Every row belongs to one group in each of 4 separate groupings. Each group adds its own fixed numbers to the row, and there is some noise. The rows also spread widely along 13 directions, which tell nothing about the answers.
Known rows, each followed by its group in each grouping:
[ 11 -12  -9  -8  -6 -18  11   3   9  -3  -6 -15  10   8 -15  -8   7   7
 -11  32  -4 -27   5  19 -38  -3  -6  -3   5   1  -7 -17 -19   6   5   3
  22  11   2 -10 -10   1  16  -8] : (2) J477 (0) J475
[-11   9  22   4 -10  -3 -12   4  -8   7  15   3  -6   4 -11  22  23 -11
 -16  19  -4  -6  -1  12   1 -20   4   6  29  -6  -5 -22  -6   1  -8 -11
   4  11 -13  -5 -21   7 -11  -4] : (1) J456 (2) J475
[  8 -11 -39   2  -1   7  19   6 -13 -19  22  11  24  13  23 -22 -26 -19
  -8 -18 -13  13 -12  -3  12   2  19  18  39   8   2  10   0  -7  -7  17
   7 -47  21  10  -9  23 -17   5] : (3) J739 (2) J878
[ -6  -1  16  29   7   6 -10   1  14   4  -6   8 -16   7 -13  21  15  19
   3   9   7   2  11  -2   9 -21 -12 -17 -34 -14  -8  17   8   8  -6   4
  -1 -10 -19  -3  29  -4  32 -12] : (2) J456 (4) J556
[ -9  19  19  20 -10  16 -17  17   1 -17   5  25  -7   5   3  36  28   0
  20  10  -6   5  10 -32  37  -6  -6  -3   5 -11   6   2  10  -1  -2 -17
 -26   8 -14  12   6  -8  -2  -9] : (1) J968 (1) J798
[ 20   7  -3  16 -19  17  -2  15  -4 -16   2 -18  15 -18  15 -38 -29  20
  16   0  -5   6  27  -9  11  32  -2   1  -8  -6 -25   7 -13   5 -16   4
  18 -39  11   5  -9  13  24   8] : (0) J485 (5) J556
[ -4   7  32  18 -16  -8  -3  -5  -2  -1  -8 -15 -19 -16  -8   8  14   4
  15  23 -10  15  23   1 -19 -23  32 -14 -18 -20 -10   3   7   3 -17  14
  -2  -3 -10  -4  -4   3  17 -12] : (3) J739 (1) J322
[ 14 -18   2  11   0  -7  11   3  16   3   4   8   7  17 -12  14   5  -4
   5  13  -2 -13 -10   3  -9 -16 -12   0  -3  -2   9   5   0  13  11   3
  -2   3  -1   1  14  10  18   6] : (0) J989 (3) J322
[  2  -5 -21   2  -2   2  18   9   9 -11 -22  24  -2  -4 -13  -5  10   3
  22   7   8   0   3 -24  -8  -3  -1 -16 -27   1  -1  19  17  10   3  11
 -10  -3  -3  10  32   0  31 -20] : (1) J477 (5) J798
[  9 -12  12  24   6  -1   9   6  -8  13   0   0  24 -13  -2 -10  -9   4
  38 -27  19  13 -17 -21   5  -1  15 -16 -29  13   2  33  26  25  17  -9
 -18   4 -13  35  22  -4  41  11] : (3) J968 (0) J878
[ -2   6  -8 -19  -7   3  16   5 -25 -16 -16  29 -28  12 -21   7  12 -26
   2  28 -17   2 -11  -9 -19  -7 -19   5  16 -27  12  -5   0 -20   4   6
 -10  16  14 -33  16  14 -14 -19] : (2) J485 (4) J798
[ 20  -8   7   2  -6 -10   8  -7  -8  -5  -6  -3 -12  11 -11   1 -13 -21
  19  -8 -23   9   6  -4 -15 -14   1   0 -20 -10  32   5   0  -4   3  15
 -10  31  -1  -8  15   5   0  -4] : (2) J989 (3) J475
[  2  22   3 -28 -10  27   3   2  -5  -1 -18   2 -15 -27  -1 -25  -4  -9
   6 -28  22  25  -3 -19  26  -2 -14  -5  10   4 -22   5   3   8   6   5
   2 -21 -14   1   6  12 -11   8] : (2) J739 (5) J798
[ -1  23 -11 -25  -9   7   5   2 -30  -2 -28   7 -17 -12 -21 -24 -12 -29
   4 -20  13  10  -5 -24   1  20 -16 -13 -24  -1  11  -8  -2  -3   5 -21
  -6  50 -11  -2  13 -13 -11 -25] : (1) J456 (5) J798
[ 14  -4  -5   0 -10  -5  14   5   0  -3 -15 -15  -1  -4  -9 -20  -9  10
   6  18  -1  -8  10   7 -29   4  -5 -12 -15 -12  -4  -1  -8   1   8  13
  21   0   3 -14   8   4  18  -8] : (2) J456 (1) J798
[  1  19 -17 -31 -16   1   9   1 -18  -5 -24  -6  -9  -5 -17 -25   0 -27
 -17   8   6  -7  -1  -6 -12  23 -19  -6   0   5  -4 -29 -23  -2  -2 -26
   8  39  -1  -9 -12 -11 -14 -26] : (0) J739 (0) J798
[ 12  -1  -4   6   2  29  -1   4  25   8  -1   2 -24   5 -10  -6 -17  -2
 -17 -22  11   7  -4   1  25  -8 -47  -3  -4 -17 -11   7  -7   9   0  10
  17 -30 -11 -17  22  20   1   7] : (1) J456 (0) J798
[ -7  -5   7  -1   7  -7  10   5  17   6  -8  18 -20  14 -29  28  29  -5
  -4  20  10 -11 -20  -2 -14 -31 -18 -12  -7 -12   3   6  11   8  19   3
  -9  14 -17 -13  31  -4   9 -11] : (1) J968 (0) J798
[  4   0  15   8 -14  -9  15  27 -14  -9   6  10  15 -10  -7  19  18   8
  31  38  -3 -17  -4 -12 -17   4   1  -4  10 -23   3   9   8   4  29  -9
  -5  13   8  -9   5   5  13   1] : (1) J485 (1) J556
[ -8 -21 -11  27  16 -19  -8   0 -18  15  25   3  39  24   8  -5   4   4
 -14   0   4 -11 -24  15  -7  -9  18  -1   9  20  -8  -2   3  12  -3 -21
   2  -4  -4  35 -17   2  20   0] : (2) J739 (1) J798
[  1  12  12   2   3  19 -21  11 -17  -5  11   7  16  -3  10  -1   7  11
   6  -4  13   2  -8  -9  33   8 -16   5  16   6 -18   4  -8   8   3 -22
  -3 -12 -13  15 -12   2   2  19] : (0) J477 (4) J322
[-19   2 -24 -24  13 -17  16  14  -4   4   4   1  22  -8  -8  -9  12  -5
 -10  -3  41 -12 -23  -6  -7  -2  16 -13  10  25 -20  -1   7  21  27 -14
  16   8 -10  23   2 -11  -2 -14] : (0) J477 (4) J322
[-24  15  -1   4  -1   3  14  21 -11 -10 -13   6   3 -34   4   4  20  13
  20   5  33  12  -2 -31   9   4  31 -25 -17  -9 -22  32  33  13  17  -5
  -4 -16  -9  12  23 -10  17 -20] : (3) J739 (1) J878
[ 10  -5  13   9 -15  -6   8   4   2  -5   8   8 -18  12 -18  20  12 -16
   1  39 -30  -9   5   9 -21 -19 -14  12  22 -24   5 -16 -12  -7  -5  11
   3   7   7 -29  -5  24   2  -3] : (1) J477 (4) J556
[ 22  -5  -3  -6  -8   4   3  -2 -15 -12 -14  26  19  19  -6   0   7  -5
  23   4 -12   1  -5 -10  -2  -6 -13   4  -2   9  20  11  -4  -3  -2   0
 -26   7  -3  10   7   2  16   7] : (1) J739 (2) J556
[  0   0  -3  16  -2  -6  -6   2  -4   2   6 -12  16  -6   7 -15  -9   0
   7 -15   7   9  11  -8   5   4  23  -8 -12  15 -11   0  -2  13  -8  -8
   3   0 -10  27  -7  -8  13  -7] : (3) J739 (4) J798
[  4 -12 -25  17  -1 -18  24  21   5   4   9 -14  32  -3  -4 -12 -11   3
  -5  18  10 -30  -7   0 -22  29  -6 -11  -7   1 -10  -8  -9  19  24 -26
  25  20  11   9  -4  -4  27 -15] : (2) J739 (0) J798
[  7  18  13 -17 -28   1  -2  -6  -3  -6 -12 -25 -23  -3 -11  -7   9 -14
 -18  21 -13   3  23  12 -16  -9  -2   2  15  -9  -9 -30 -28  -8 -18   5
  14   7  -4 -23 -23   5 -17  -7] : (0) J739 (1) J878
[ 19  29  27  -6 -33   6  -4  18  21 -15   3 -38 -16 -29  -4   5  -8   5
  16  11  -5   1  39  -9   7  12  -8  -4   0 -19  -6 -18 -26   5  13   4
  24  12 -12 -20 -14  -5 -17   3] : (1) J968 (2) J322
[ -4  -6 -17  -7 -15 -24  18   8  14   8 -10   1  16   3 -22  -5  24  -5
  -8  39  15 -33   4   4 -35   2   6 -12   2  24 -14 -31 -10  22   0 -17
  14  28   1  15 -10  -9  24 -26] : (0) J989 (4) J798
[ -5  25   7 -10  12  30 -15   3 -42  -5  -7  13 -28 -11   0 -12 -16 -17
   6 -39   8  32 -19 -25  40  13 -30  -1 -10 -17  -1  15   7  -7   6 -13
 -10   9 -16 -10  18   5 -20   0] : (2) J477 (4) J798
[ 22  -6 -25 -29 -11   6  18  -6   3 -24 -21  -4   2  12   1 -29  -2   0
  -1  10 -10   4  12   8 -23 -11   2   6  14  10  -2   3 -15 -10 -13  38
  11 -36  10 -13   0  10  -5   1] : (0) J477 (0) J878
[ 14  -2  12  12  -3  10 -11 -11  -4  18   4 -19  -5 -11  -6 -29 -23  -9
  -1 -29  -1  17   3   4   9  -2  -7  -2 -10   8 -16  -9  -8  17 -21  -6
   9  -5 -13  14 -12  12  16   9] : (3) J477 (0) J798
[ 12   7  20  10 -20   9  19  14  29   0   6 -19 -33 -21 -14  17  -7 -20
  11   2  -6   9  12 -12   3  -9 -14  -2   9 -31  -1  -3   0   9  22  14
  12   4  -1 -27  14  20  -8   5] : (0) J968 (0) J878
[ -3   6  -5  12   8  -3   6   9 -43 -18  20  -2  -6  -2  14  -8 -26 -13
  13 -13 -19  22  -9 -10   0   8  22   7   1 -27  11  19  10 -20   9  12
  -3  -4  10 -13   3  10 -22  -5] : (0) J477 (5) J556
[  1  14   6  -9  -6  25  -3  23 -10  -6 -18  11  13 -23  -2 -12  18  34
  11  25  30 -13 -13 -11  14  27 -34  -8   3  -1 -40  11  -2  15  15 -23
   8 -26 -10   0   5   1  29  13] : (0) J477 (2) J798
[-21  -1  13  31   2 -15  -1   1 -19  10   7 -10  -3  -6  -8   1  12   1
 -12  24   1  -2  -3   9 -17   0  25 -12 -15 -13 -25  -1  10   9 -18 -17
   5   0  -4   0 -10  -3  28 -26] : (3) J739 (0) J556
[ -4  13  11   5   6  -6   4  19 -20  -8   7 -26 -17 -10   0   0 -17  13
  -4  16   4  -4  -7   7 -19  12  -6  -7 -10 -45  -4  10  -6 -15  37   7
  25   5  -2 -43  13  -3 -20   0] : (0) J456 (5) J798
[  1  13   8  -5 -16  -5  11  16   1  -5   3 -22 -10 -12 -10   2   4  -2
 -10  27   3 -10   0   6 -16   6  -3  -1  15 -14 -15 -15 -12   1  15  -2
  23   3  -1 -24  -6   1  -7  -3] : (0) J968 (2) J878
[ -9  -1 -14   7   1  21  11  14 -16   0   1  40   9  -2  -2   0  11  -7
  -1  -1  17   4 -32 -19  27   6 -14   3  13   4 -13  19  25  15  -5 -16
 -12 -27   3  13  14  20  20  -5] : (1) J989 (2) J878

New rows. What belongs after each?
[ 22   7   2  26  -8  28 -16  13  -8 -18   4  -4   2  -2  17 -14 -25  15
  19 -11 -17   9  17 -16  33  27 -33   3 -13 -20  -4  10 -13  -2  -7  -6
   4 -16   1  -1   0  11  13  11] : (2) J477 (1) J798
[ -4  -2 -18  -4  -5  -9  18   3  -2   5  -1  -4  -7   1 -19 -11  -6 -27
 -25   7   1  -8  -9   2 -15   5  -7  -6   2  -6  -8 -18  -8   6  -3 -13
  15  18   5 -11  -3   3   0 -27] : (3) J739 (0) J556
[ 15 -14 -27 -10   2 -23  27   3  13 -11 -15 -13   3  16 -20 -17 -15  -7
  -5  14  -2 -18  -2   4 -41   1  -2 -12 -23  -3  13  -1 -13   0  12  12
  15  22   6 -14  18 -12  10 -22] : (3) J968 (0) J322
[  6  16  -5 -13 -17  14  -3   1  -5 -18   4  -1 -19  13   1  -6  -2 -25
 -16   6 -23   5  11  -2  12   1 -15  14  34  -8   2 -29 -22 -16 -18   1
   7  -1   6 -19 -19   6 -31 -11] : (2) J968 (0) J798
[-12   5  -2  -7   8   7  -6 -17 -37  14  -7   6 -15  -1  -8 -33 -12 -26
 -19 -29   8  27 -26   1   3  -8   7  -2  -5   6 -14   0  10   0 -23  -7
  -7  -5 -11   7  -1   9  -3 -10] : (3) J739 (5) J798
[  6  -7  -8  14   1  -3  -4  -9   0  -8   0   2 -20  27 -10   6 -10 -23
 -14  -5 -27  10   9   5  -2 -17 -10   5  -9 -15  17  -5 -11 -12 -17  11
  -3  15  -1 -12   9  10  -3 -15] : (2) J739 (4) J475
[ -9 -14  -4  19   3 -15  13   1 -14  11  15   0   0   4  -8   2   4 -20
  -7   4  -6   4 -17   6 -18 -17  21   0   9  -2  -4  -2  15   7  -4   0
   3   2   3   8  -4  17  11  -9] : (0) J477 (1) J878
[  3 -10 -24  -5   4 -15   6   2 -27  -3 -14  18  32  14  -8 -23   8   6
   5  13   6 -14 -15   0 -26   8   9  -7 -15  28  -2   2   2   7  -8 -13
  -6  12  -3  27  -3 -13  31 -14] : (1) J477 (2) J798
[ -1  -6   8  14 -11 -28   6   8  22  15  15 -26  19  -7 -15   6  10  -1
  -9  29   8 -27   9  13 -26  -5  12 -10   8   7 -18 -28 -18  25   9 -19
  25  25  -6  11 -22  -3  19  -6] : (3) J739 (4) J322
[ -6   7   0  14 -17 -14  -6  -4 -12 -12  -9  -3  15   1   1  -8  15   0
   9  20 -11  -1  29  -7 -10   4  32  -9 -19  14  -4 -14  -6   2 -30 -14
  -7  18  -4  27 -22 -14  25 -27] : (2) J739 (5) J322
[ 31  -7  -1  -3  -6  -1  -4   7 -21 -11  -6 -15  42   9  13 -40 -20  25
  20   5  -2 -11  -3   3 -14  21  -5   1  -2  14  -2   6 -20   0   7  -4
   4  -8   2  12 -10  -8  18  21] : (3) J968 (1) J798
[ 15  -2  -8 -23  -3  15  19   9 -34 -14 -12  19  28 -10  13 -31  -3  11
  27   2   9   9 -26  -8  -5   8   2   6  25   6 -10  27  11  -1  18  13
  -6 -41   9   5   4  20   9  23] : (2) J739 (2) J798
[ 12   3  11   0  -4  12  11  -2 -21   9 -24   3 -26 -15 -21 -26 -19 -16
  20 -14   3  20 -19 -16  -7   3 -17 -11 -26 -17   0  16  14   4   3   3
 -11  10  -7 -12  27  12  20  -2] : (3) J968 (1) J798
[ 11   3  27 -25   3 -16  -3 -12 -27  11 -11  -9  -7   9 -21  -4   6  -3
   6   2   3   3 -18  18 -39 -32   1  -4  -3  -5  17  -2  -8 -10  22  14
  -5  30 -22 -16   6  -6 -16  15] : (1) J456 (5) J798
[ 19 -13 -26  19   6  -7   6  13 -29  -1  16 -16  38  14   8 -37 -44   4
  -8  -5  -4 -16 -15  12 -11  43 -13   3 -12   2   2   1 -19   0   5 -20
  23   5  13   4  -9   1  18   1] : (0) J456 (2) J556
[  3 -13  -9  36 -10  -5  12   8  19  -7  15   6   4   3   2   0  -6  -9
  16   4 -17   5  12 -14   0 -10  25   0   2  -1  -1   2  13   8 -10  14
  -2 -17   8  15   5  13  21 -11] : (3) J968 (5) J798
[  4  -6  -3 -15  -3 -19  12   1  16   5 -11 -25  -6  -2 -18 -14   3  16
 -22  26  15 -21   2  25 -40 -14  -3 -10  -9  -5 -19  -8 -12   8   8  19
  32  -6  -5 -24   5   2  11  -7] : (2) J989 (5) J475
[ -4   4 -11 -20  -3  -3  -5   0 -17   4  -9   6   2  10 -15 -20  10  -3
 -23  11   9  -9 -12  11 -13  -3  -6  -2   6  14 -17 -16 -10   4 -16 -10
  10  -5  -7   3  -9  -4   2 -13] : (1) J485 (2) J798
[  3   6  -9 -29   4  -7   6  -8 -37   3 -27  -6   4 -10 -15 -40  -7 -11
   5 -18  20  12 -14  -6 -22   5   9 -13 -22  21  -6   5   0   5  -2  -6
   0  21 -11  12   6 -14  10 -10] : (3) J477 (4) J878
[-11  -5 -12  28  -8  11  17   2  -6   3   3  19 -23  -8  -6 -14 -12 -35
   3 -11 -11  28  -3 -17  11  -6  23   4   2  -7 -13   9  29   7 -32  13
  -8 -23  11  10  12  34  23 -23] : (0) J968 (4) J475
[ -5  -4 -11  18   0   3   7   2 -13 -16   9  14 -19  23   0   3   0 -17
 -11  17 -28   8  -4   2  -4  -9   3  10  14 -20   3  -1   5 -17 -20  12
  -2 -17  13 -18   1  16  -5 -20] : (2) J968 (0) J798
[ 13 -25  -1  28  -1  -9  27   4  -7   3  16   5   4   2  -3  -5 -15  -9
  13  17 -18   4 -13   6 -26 -10  16   7   4 -22   5  19  16   7  -1  23
   4 -22  19  -9   6  36  23   1] : (1) J989 (0) J322
[  1  12   6  14  -2   4 -15  -1  11   0  -7 -13 -27   1 -12   5  -5   4
 -14  -9  -1  10  18  -1   7  -5 -15 -14 -36 -14  -7  -1 -10   4 -15   2
  10   5 -24  -9  12 -10   4 -17] : (1) J739 (2) J798
[  5  -5 -12  10   6 -12  11   7 -35  -2   7   7   7   9  -9   1 -17 -28
  13 -15 -10   4 -24 -13  -9  13  -3   1 -15  -3  28   4   6  -1  19 -19
 -14  49   1   9   9  -3   0  -7] : (0) J477 (2) J878
[ 29 -19   5 -11   2  -8   4  -4 -11   6  -5   5  37  19  -4 -16   0  13
  17  10   5 -14 -20  13 -21 -10 -16   5   8  19   7   6 -13  10  14   2
  -4   0  -2  12  -2  11  24  29] : (2) J989 (4) J322
[ -1  -7 -31 -22   9 -15   7  -7 -31   1  13 -11  13  22   1 -30 -13 -24
 -37 -10  -4  -4 -24  20 -18  -4  12  11  26  21  -4 -17 -14  -8  -8  -3
  22  -3   7   4 -21   3 -23 -10] : (2) J477 (3) J878
[  2  -2 -24 -16  -8  -4  16  14   5 -24  10  19  23  19   7  14  18  -8
  -3  15  -4 -12  -7  -7   0 -14   3  11  44   6  10   0  -6  -7  19   9
  -4 -14   8   1  -3   6 -23   4] : (1) J739 (5) J878
[  4  -9  10   4   6   5  13  10 -35   2   0  26   8   3  -5   3   8  -2
  16  18  -1   1 -41  -4 -11  -3 -13   6  17 -21   2  24  16  -3  23  -4
 -17  -7   5 -11  12  21  12  16] : (1) J739 (0) J798
[-18 -12 -13  20  -5 -12  16   5 -12  -1  14  36   3  21 -10  19  24 -30
  -2  29 -17  -7 -15  -3 -13 -19  19   9  31  -2  10 -14  16  -5  -6  -7
 -16  10  13   9  -5  17   3 -22] : (0) J456 (5) J798
[  0  -1  -6 -11 -11  -1  -5  -8  11  -5 -20  11  20   2  -4 -12  31   9
  11   7  12   3  19  -7  -2 -23  26 -13  -6  40 -17  -4   4  19 -29   3
 -10 -18 -15  43 -10  -8  31 -11] : (0) J477 (1) J322
[ 16   7  -9  16  -3   2  -5  16 -11  -1   8 -18  18 -17   6 -23 -34   3
  20 -31   5   4   9 -19  15  36  -8  -9 -31   6   1   3  -8  17  10 -21
  11  23 -11  23  -2 -11  14   0] : (1) J477 (2) J798
[-10  -1 -15   4  -9   5  10  13   4 -12  19  30   8  17   3  14  22 -19
  -7  18  -9  -5  -9 -10  12 -13   7  13  50   7  -4 -12   6   1  -9  -4
  -8 -18   9  11 -13  13 -10 -12] : (1) J968 (0) J798
[-11 -11 -15  24  -3 -24  15  14  20   3  22  -9  15   2  -3  14  10   0
 -11  22   1 -19   6   5 -16  -6  20  -8   7   2 -12 -14   2  17   9  -5
  22   1   2  13  -9   2  14 -20] : (2) J739 (2) J798
[  4   1  17 -22   9   8  -4  -9 -37  -5 -31  20  -6  11 -13  -3  28  14
  11  16   6   6 -24   5 -16 -19 -17  -4  -9  -5   0  24   7 -10   2   6
 -20  -8 -14 -14  18  -2  15  10] : (2) J477 (0) J878
[  9  -2  17  11  -3 -20  12  14 -17  -1   7 -27  16 -10   1  -9  -7  13
  23  21   0  -8  -4   4 -35  10  21  -6  -7 -12  -2   6  -1   3  28   1
   9  13   0  -5  -4  -7  11   6] : (0) J968 (0) J798
[ -5  -2 -25  -9  10   7  20   8 -16 -20 -23  37 -13  12  -8   2   3 -13
  11   0   2   9 -24 -25  -2  -4 -12  -9 -14 -22  18  30  20 -13  18   9
 -23   3   3 -14  43   0  -2 -20] : (3) J739 (1) J798
[  5  -8  21  27  -1 -15  -4  -1 -22  17  19 -15  -8  13 -14   3 -12 -15
 -10  17 -21 -10 -15  23 -27  -3 -11   7   4 -25   7 -20 -14  -6   6 -13
   9  32   0 -19 -13  14   2   7] : (0) J456 (5) J798
[ -1  13   1  12 -12  30  -2   6 -28 -23 -19  30 -11  -5   8  -5   2  -7
  27   0 -11  24   9 -30  26  14   4   2 -10 -15   4  24  17 -11 -22   1
 -25 -15   4   3  18   9  14 -12] : (0) J456 (3) J475
[ -3  16  -7  -4 -24  36  -8  15  -2 -12  -8  41  23  -6   8  -7  29   1
  11  11  12  -3   4 -27  43  12 -16   7  38  23 -22 -10   1  10 -20 -26
 -14 -28  -1  31 -16  10  15   2] : (1) J456 (5) J798
[  1  -4  -2   0 -11 -21  24  -9   9  14 -13  -8 -26  -5 -34  -1  -3 -40
   1  -3  -4  10   7  -3 -32 -23  13 -14 -22  -2   8 -13   4  11  -2  12
   0  40  -6  -3  15   7   9 -28] : (0) J739 (4) J556
[-18  28   8  -8 -10  19  -6  22   4 -14   2  -1 -14 -18   4  15  21  13
  -8  20  21  -2   9  -9  23   6  -6  -4  19 -17 -26  -4  -2   1  12  -5
  18 -24 -12 -17   0  -5 -21  -9] : (0) J456 (2) J798
[ 12   1  14   0  -2   9  -5  -8 -21 -11 -12  12 -24  12 -10  -1   2  -3
  12  11 -24  11  -3   1 -11 -16 -20   5  -5 -24  10   5  -3 -17  -5  17
 -13   0  -3 -24  11  14   1   7] : (2) J477 (5) J798
[  4  18  34 -21  -9  -7  -7  19  14   2  -6 -25   7 -13 -14  14  27  35
   2  35  29 -28  -1  11 -13  -6 -19 -12   5   0 -25  -9 -20  13  37  -9
  19   4 -26 -16  -2 -21   4  16] : (0) J968 (2) J556
